Each new row is followed by what is left after taking away its nearest point in the smallest flat space through zero that holds the last named rows.

j534 (5 x 17)
[[ -7.7   2.7   9.4   5.4  17.6 -16.8   7.1   6.9 -23.3  -5.2  -2.7 -39.3
   -9.0 -51.9  13.7 -12.8  16.7]
 [-15.3 -18.0   4.2   4.2  20.2   2.0   9.7   4.8  14.6  19.3  10.2  35.1
    3.0   5.6   5.6  -8.6   5.1]
 [-28.4  20.0   2.8  -5.5  -3.0  -8.8 -29.3  -5.2   9.6  10.0  22.6   0.7
   23.9  23.2   1.0 -17.6  -3.0]
 [-16.5  20.5   4.0  14.5   0.3  10.4 -30.5  16.3  -1.3   3.1   2.4  15.9
   -6.7  -2.3  -6.3 -10.5  30.9]
 [-29.8  14.6 -16.1  25.0   9.9 -10.0  -2.3   8.9  19.0 -22.3  -9.1  14.6
  -25.9  -8.6  15.8  -2.5 -34.0]]
New rows:
[  1.0  34.0  15.3  13.5   8.7  -8.7 -18.3  -2.0  -8.8   1.6   0.8  18.8
  29.4 -16.1 -39.9  13.5 -19.7] | [  7.6  19.9  16.4  11.9  15.8 -10.0  -1.5  -3.1  -9.9   4.0  -2.0  19.5
  26.7 -23.9 -36.5  16.4 -22.0]
[  7.4   7.7  -2.3  21.2 -10.1 -26.8  11.5  18.9  21.0  22.0  -3.7 -14.0
  -5.3 -32.1  11.8   4.4  17.6] | [ 11.8   8.8  -5.5  14.3 -20.8 -22.4   6.5  12.2  28.7  24.2  -0.1  -5.8
   4.1  -7.8   5.5   9.2   8.4]
[ -0.3  -0.8   8.7  35.6 -12.6 -16.0 -19.7 -11.0   0.8  -0.2  -8.2 -25.3
  -9.9  27.0   2.7  -8.0   5.9] | [  3.9 -16.7  11.1  34.6  -3.6 -14.6  -4.5 -10.7   2.6   7.1  -8.4 -15.7
 -10.9  23.4   5.0  -6.7   7.9]

j27 (5 x 17)
[[  8.6  19.0  -9.3 -19.0  -5.8   9.2  18.3  -4.6 -12.5   4.4 -15.3 -26.9
   28.3 -10.1  -1.7  14.9 -20.8]
 [ -1.5  14.3   8.7  16.9   8.3   0.5  -9.2 -22.5 -15.5  16.7  32.4  -0.6
  -14.5  -2.0 -20.3   5.9  -2.2]
 [ -5.5  17.5 -18.1   3.8 -13.8 -12.6   4.7   7.5 -24.1 -25.1  41.0  -7.6
    4.5 -21.6 -22.9  23.1 -46.4]
 [-10.9  14.9   5.4  41.5  -7.6 -12.1   3.7  -6.0  -3.6  -6.2  -7.0 -18.6
  -23.8  -7.2 -22.6   8.9   9.0]
 [-33.6  11.4  12.2  25.9   4.2  15.4   7.1  -6.6 -30.1  11.5 -11.1   0.3
   -0.1  -3.9 -18.7  -1.7 -45.0]]
New rows:
[-35.4  -0.2   2.7  18.9  -5.5  -2.1  -8.9  32.6  -9.6  17.6   4.0   1.7
   1.9 -16.7   5.5   1.9   3.4] | [-19.2   3.5  -1.1   3.0  -4.4  -1.5  -8.4  26.5  -5.3  23.3   8.5  -5.6
  10.0 -16.6  10.2   6.3  14.8]
[ 11.5  -7.9 -19.7 -18.3  -4.3  -2.0 -10.7 -15.1   7.0  -1.9   9.1  -8.0
   5.2 -13.0  15.3   4.1  -2.5] | [ -3.6  -8.6 -11.2   1.4  -2.8   0.2 -10.4 -15.7   3.4   0.7  -2.9  -5.6
  -4.7 -10.9   9.6  -1.2  -5.7]
[  9.6 -21.4  15.1  -4.3   2.5   2.5   4.5  -9.0   3.5  14.0 -16.0   2.1
  11.8 -17.9  39.9   7.7   7.9] | [  3.1 -15.2  12.8  10.8  -1.8  -5.7   2.6  -8.5  -4.4   4.8   1.5   1.3
   1.8 -24.7  26.3  14.6  -2.5]
[-11.3  -2.1   9.8  -1.6 -14.0  12.5  25.0   1.0 -23.4  18.9  39.9  -8.6
  15.8 -21.2  -5.2  -2.4   4.8] | [-13.8 -12.9  10.7   2.9 -17.2   8.5  25.8  11.7  -9.5  10.5  19.5  -5.6
  10.6 -16.7   3.8  -9.7  19.7]
[  7.8  -1.2   1.7  15.8   2.6   7.5   0.6  -8.9  27.2 -14.8 -11.7   8.6
  -6.0  -2.0  -8.1  -0.3  20.6] | [  5.6   2.5  -1.0   5.2   4.4  14.3   2.4 -10.3  15.2 -11.5  -2.0  11.0
   5.6  -5.1  -9.6   2.4  -1.9]
[ -9.2   4.8  -5.1  11.9  -9.0   2.4  -4.0  26.5  -4.7   0.3  -0.7  19.8
  10.5  28.2 -17.5  -0.9  -0.5] | [  1.9  11.6  -6.5   5.3  -8.5   2.9  -2.2  18.8  -3.5   6.5   0.6   9.8
  14.7  27.2 -17.8   4.3   8.6]

j822 (5 x 17)
[[ -3.3  20.6  -2.5 -33.3  -3.8  20.7  -2.3   0.4   9.3 -14.7  14.0 -42.2
  -15.1  -1.5 -15.6 -18.3 -17.7]
 [ -8.6  20.4   0.0  -0.6   1.1  -3.2  -8.5   6.3 -27.4   9.2 -14.8  -8.5
  -25.4 -24.4 -17.2  32.5   9.7]
 [ -0.1  15.6   8.7  14.2  -2.8   3.8   7.3  -8.6 -27.6  -0.7  -0.2  -3.2
   11.1  21.6 -22.6 -12.9  16.1]
 [-10.2   4.7  16.8  -3.3  37.9  13.6   4.6   2.8   1.6   7.9   0.1   4.2
   14.4   9.9 -12.6  14.4  -1.9]
 [  9.2  -1.3 -41.3   5.3 -13.2  29.9  13.8  29.9  21.0  -2.9  32.5  27.9
  -21.6  -8.5 -13.1   6.8  -6.7]]
New rows:
[ -2.6  15.0   0.6  18.2 -10.0 -10.1   1.8  -1.4   7.7   5.0   8.6  28.2
   1.9  -6.0  46.3  -0.9  -9.2] | [-8.5 33.4  7.4  8.1 -1.5  2.3  2.7 -2.2 -2.1  2.8 11.1  9.4 -1.4 -1.7
 26.3 -2.2 -9.9]
[  3.1 -32.2  16.9  12.1   3.5  39.3 -11.6   2.3  18.3  12.8   3.0 -31.6
 -24.0  -3.2 -20.1  -4.5  26.7] | [  5.4 -39.7  18.1  20.1  -1.5  28.7 -13.0  -1.4  16.0  14.7  -2.9 -24.1
 -19.8  -3.2 -10.9  -4.8  31.1]
[ -3.3  23.8   3.3  15.2  -5.7 -13.7  -8.8 -15.3   9.4  25.9 -13.8  18.9
  27.6  11.6  -0.3  -4.4  47.3] | [ -4.5  27.0  -7.3  -7.4  -6.2  -1.0 -11.9  -6.1  29.3  19.6  -3.2   3.8
  11.0  -2.1   0.2  -3.3  30.2]
[ -0.1 -34.6 -32.8 -18.3   0.1 -24.6  15.9  -3.8  16.1   2.2  16.3  -4.0
   9.9   1.5  21.8 -12.7   3.1] | [ -7.8 -14.1 -24.6 -15.8  10.8 -18.0  16.4  -2.9  -8.6   7.9  10.5 -11.2
   4.9   1.6  -2.6   1.3  13.2]

j558 (5 x 17)
[[ 37.3  -5.2  20.2  16.9 -15.9  25.6   7.3  -4.8 -16.3 -23.7  21.3  21.2
  -32.5  11.0   9.2  15.4  -3.5]
 [ 14.6   6.0 -10.4  20.0  31.6   1.3 -19.1   3.1   3.2   7.4  -7.2 -19.8
    3.3 -22.9  -5.2 -17.2   7.0]
 [ 21.3  -9.6 -18.2   1.9  -8.5 -24.4   5.4 -10.8 -27.4 -34.4   9.5  -3.4
    1.3  18.1   7.4 -22.3  -3.1]
 [ 11.6   6.6 -11.9  12.0  10.6 -19.3 -11.4   2.1  43.0  -4.2  -4.8  -9.1
   10.3  -8.2  19.9 -12.0   9.9]
 [ 14.4 -31.7 -21.3  -6.9  22.3  34.0 -18.7   2.5  -5.0   0.2  -0.3  -7.5
   -7.4   7.7  21.9   7.4  -3.2]]
New rows:
[-45.2   1.0  -7.1 -10.4   6.0  10.6  35.9 -10.7  10.9  -5.8 -15.1   5.6
 -20.2  -1.8  15.4  41.3   8.4] | [-21.6   6.7 -15.2   9.6  19.0  -1.5  29.1 -14.6  -2.9 -19.5 -12.6  -5.9
 -21.3 -10.8  10.7  19.3  12.0]
[-28.5 -23.1 -26.1  -3.4  -6.6  17.4  -5.4   1.3   4.6  17.2 -26.1  -9.8
 -23.7 -25.9  13.0  -1.1   2.2] | [-14.8 -10.5 -15.7   9.2 -21.8   0.5   5.2  -4.1  -1.3  -0.3 -17.2  -2.4
 -29.3 -23.7   8.9  -8.4   3.3]
[ 14.1  21.3  -1.7  11.6   0.0  -0.7  15.7   2.4   8.4   7.7   5.4  -5.9
  -0.3   1.3  17.3 -10.6  -1.4] | [ 3.9 13.9 -4.7  1.0  0.5  6.4 16.6  2.8 -3.6 13.1  3.4 -6.5  1.2  5.5
 13.5 -6.7 -5.2]

j609 (5 x 17)
[[  9.6  16.8 -45.7 -16.4  44.5  39.7 -40.8   7.1  -8.7 -12.6   0.3   9.0
   -1.8 -15.0 -29.1   5.9  54.3]
 [-19.1  20.3 -25.7  -7.8  10.8  15.0  16.9  12.4 -31.5  -2.2  16.9  29.5
  -25.8 -21.3 -27.4  37.2  13.6]
 [  9.1   6.3  -5.6  -3.8  37.2  -1.7  -3.7 -14.3 -22.3   2.7  14.9  26.0
   22.4  19.0 -28.3  29.0  37.1]
 [-17.8   8.0 -28.2 -37.0  26.9  14.9 -11.2 -17.2 -40.0  -1.7 -15.3  -6.2
  -17.0 -19.6 -29.5 -34.7   9.5]
 [ -5.7  34.5 -29.7 -25.4  49.2  12.8   5.9  41.6 -24.3  -7.3  15.6  -9.2
   21.0  -1.4 -19.0 -14.8  -4.5]]
New rows:
[ -0.4   2.3  -3.4   6.0  -7.0  10.5 -15.4  19.5   0.5   5.7  13.9  -8.6
  -3.8   4.6  -2.7  -0.6   0.7] | [ -2.9  -2.6   2.7   3.6  -7.9   3.4 -11.6   5.9  -7.6   9.4  11.5  -5.8
  -3.7   8.5  -6.5  -2.3   0.1]
[-19.0   0.1 -28.2 -12.2  -1.0 -14.3 -23.7  12.1  -5.5  -5.7  15.1  -8.3
  -4.6  13.3  -2.3   6.2  27.6] | [-21.2  -5.4 -16.1  -8.3 -13.1 -24.5 -14.6   8.4  -2.8  -2.4  13.5 -11.5
  -4.6  17.0   5.5   2.7  13.9]
[-11.3 -17.0 -21.5 -16.9   6.2   3.9  20.7   2.1  -0.8  -0.3  -7.5 -14.5
  10.0 -12.7  18.8  -1.3   4.3] | [ -7.2 -20.5 -16.8 -10.9   4.4   1.2  20.1  -3.1   2.3   1.0  -5.2  -8.2
  12.8  -7.7  18.9   9.1  10.7]
[-10.8  -0.9   0.8  16.8  16.5   9.0   7.7   5.5  22.8  29.0 -11.6  -6.1
 -11.6 -21.9 -10.7  -0.3  -2.7] | [ -8.5  -2.3   5.8  16.0  22.3   2.9   9.5  -0.2  18.9  31.2 -10.1  -4.7
  -2.6 -13.6 -13.3  -0.4  -1.2]
[ 14.8  -3.6  -0.7   1.4   1.8  -5.4  -2.3   0.4  32.7 -27.9  -9.0   0.7
 -31.5   1.3 -36.0   0.9 -22.8] | [ 16.0  -1.8   2.3  -1.1  11.2 -11.2   1.8  -1.7  25.8 -25.9  -5.3   2.6
 -21.1   9.7 -40.6   1.5 -22.3]

j41 (5 x 17)
[[-21.6  17.0  -3.2  21.8  18.5  -4.0  16.7  -7.4   9.2 -19.0 -10.9  -4.3
  -20.2 -12.9 -31.5   7.3 -27.5]
 [ 20.8  -1.2 -17.2  38.1   1.2   4.8  -8.0 -29.6  -2.1  -5.9 -13.9   1.7
    6.3 -27.5  -3.2  22.0  16.6]
 [ 37.0   6.9 -25.6   6.3  33.0   4.6  14.7   9.7 -16.1  -6.7  -7.4 -15.5
  -11.1 -11.2 -27.0  -2.2   3.8]
 [ 11.7 -12.1  -9.1  24.3 -31.5   8.3   3.7  -9.9   1.6 -26.7  -8.5 -13.0
   47.3  26.2  10.3  -8.2  23.0]
 [ 38.7 -13.4  16.6 -14.6  13.8  12.0  31.8   7.7 -24.2  -2.7 -21.2   5.8
    8.9 -14.6 -13.7  15.4  -4.4]]
New rows:
[  5.2  -7.7  23.8   9.6   2.6   2.3   9.9 -15.6 -12.6  27.5  25.9 -13.4
  23.6 -10.1  15.3  -7.1   2.0] | [ -2.3   0.7  16.6  15.5  11.1  -0.2  14.2 -13.1  -8.8  20.2  26.2 -20.0
  15.3  -8.4   3.3 -11.7  -6.0]
[ 13.6   2.6 -39.9  -4.1   4.5  -3.9  35.5  33.1 -13.8  20.7  10.3   5.2
   1.3  17.1  -9.5  -8.9   1.2] | [ -6.5   0.1 -26.0  10.1 -11.5  -5.6  26.6  11.0  -3.3  22.0   5.4  19.7
   4.1   4.3   0.7   8.4  -2.6]
[ 26.5  27.3  -6.1  11.4  27.2  10.9  -2.4 -14.5  30.1  -1.8 -19.6   9.6
  -5.4  15.7  -5.4  28.5  -1.1] | [ 18.1  23.0   3.6  -5.0  16.6   9.7  -4.8  -5.1  31.8   3.0 -12.2  11.3
   0.4  30.8   6.0  19.4  -1.1]
[ 14.7  -6.7  16.5  -6.5  12.0  -7.6  19.3  -3.7   1.4   3.5  26.0  -4.2
   7.6 -16.6 -11.1   9.7   4.6] | [  3.0  -3.3  10.7   0.6   5.0 -10.5  11.7  -6.3   9.2   0.0  31.1  -8.1
   9.7  -8.5  -7.4   3.5   6.8]
[ -8.7  -0.2  -6.1  -3.6   8.7  -5.5  -5.7  -1.8 -18.8   8.2  -7.6  -9.7
 -13.8  -0.7   9.6  26.5  -9.3] | [ -8.4  -2.1  -8.0  -1.7   1.8  -4.2  -2.9   0.5 -18.0   0.8  -7.8 -14.9
  -3.1  10.7  10.8  20.1  -6.1]

j678 (5 x 17)
[[-16.0  47.2 -15.9 -11.3 -22.4  30.0  15.9  -6.0  12.8 -11.1   0.8 -20.9
  -21.1   3.4 -20.6  29.0   7.0]
 [  0.9  30.8  10.8   5.3   9.6  -5.0   7.4  -4.4   4.6  17.3  -2.0 -33.7
    0.9  -2.6 -10.8  35.5 -27.9]
 [ -9.2  -0.2 -11.2  -2.7   7.8 -37.4  18.7   5.5 -13.6  14.3  -8.0 -17.5
  -24.2  19.8 -32.1   6.1   8.9]
 [  4.0  12.5  11.1  35.4 -10.8 -44.7 -33.5 -17.3  11.1  10.2  -3.6   4.3
   -8.3  12.1 -11.2 -20.8 -30.5]
 [-16.1  14.1  -0.8   8.6   7.2  -1.8   8.3  -6.9  28.0 -12.1 -10.9 -14.4
  -12.0  16.9   6.5 -19.0 -11.2]]
New rows:
[ 16.0  -6.0  -2.3   4.5   6.1   1.0   3.6  14.1  24.0  18.5  -2.3   6.6
 -19.8 -19.9  -3.8  19.4  -9.7] | [ 12.6  -9.8  -6.4   4.3   3.0   1.8   3.2  13.8  27.0  12.1  -3.4  12.6
 -23.7 -15.9  -2.2   8.3  -3.5]
[  2.4 -16.1  27.5 -27.0  -2.1  -1.4 -25.8  -0.3   9.1  -9.6 -21.8  23.5
  -2.1  22.6  -6.9 -25.6   8.7] | [  3.5  -0.3  30.3 -31.7   1.7   5.0 -16.9   0.6   6.4  -0.9 -20.6   5.7
  -0.4  17.2 -13.8   1.4   1.0]
[  8.6   0.8  19.8 -13.4 -16.7  -3.2  13.8  -1.6  -1.0   4.1   6.5 -17.6
   1.7 -20.9  17.5 -14.3 -19.8] | [  5.2  -0.3  11.8 -16.0 -23.6  -8.1  15.5  -0.7  -5.5   2.3   6.3 -13.5
  -7.6 -15.7   7.7 -17.7  -9.0]
[  2.2  27.2  -7.5  12.5  20.6  -3.6 -14.4 -18.3   2.6   7.0  -9.3  -9.2
 -24.2   0.9   2.0 -26.0  12.2] | [ 10.2  17.8  -5.4   3.3  23.5   6.9 -12.3 -12.1 -10.2  11.6  -3.9  -5.3
 -12.9 -11.0   5.9 -12.9  18.1]
[  1.2 -18.6 -24.4 -13.8  25.4  -2.7  16.9   1.0  -8.1 -18.1 -18.6 -24.5
  20.7   0.1 -17.2   4.1  15.3] | [  7.0  -4.4 -18.8   1.5   6.3  -2.4  -8.7 -10.7  -0.2 -20.2 -13.8 -13.3
  23.3  -4.8 -16.5  -0.4   1.9]
[-24.0  15.1   9.8  27.3 -20.4  -0.4  13.0  25.9  26.5 -22.6  26.6 -22.2
  25.5   5.0  24.9   9.0  17.5] | [-17.3   2.1   8.8  28.0 -21.1 -20.5   8.1  29.6   8.8 -11.4  28.7 -15.1
  24.4   5.0  13.4  10.4  23.3]
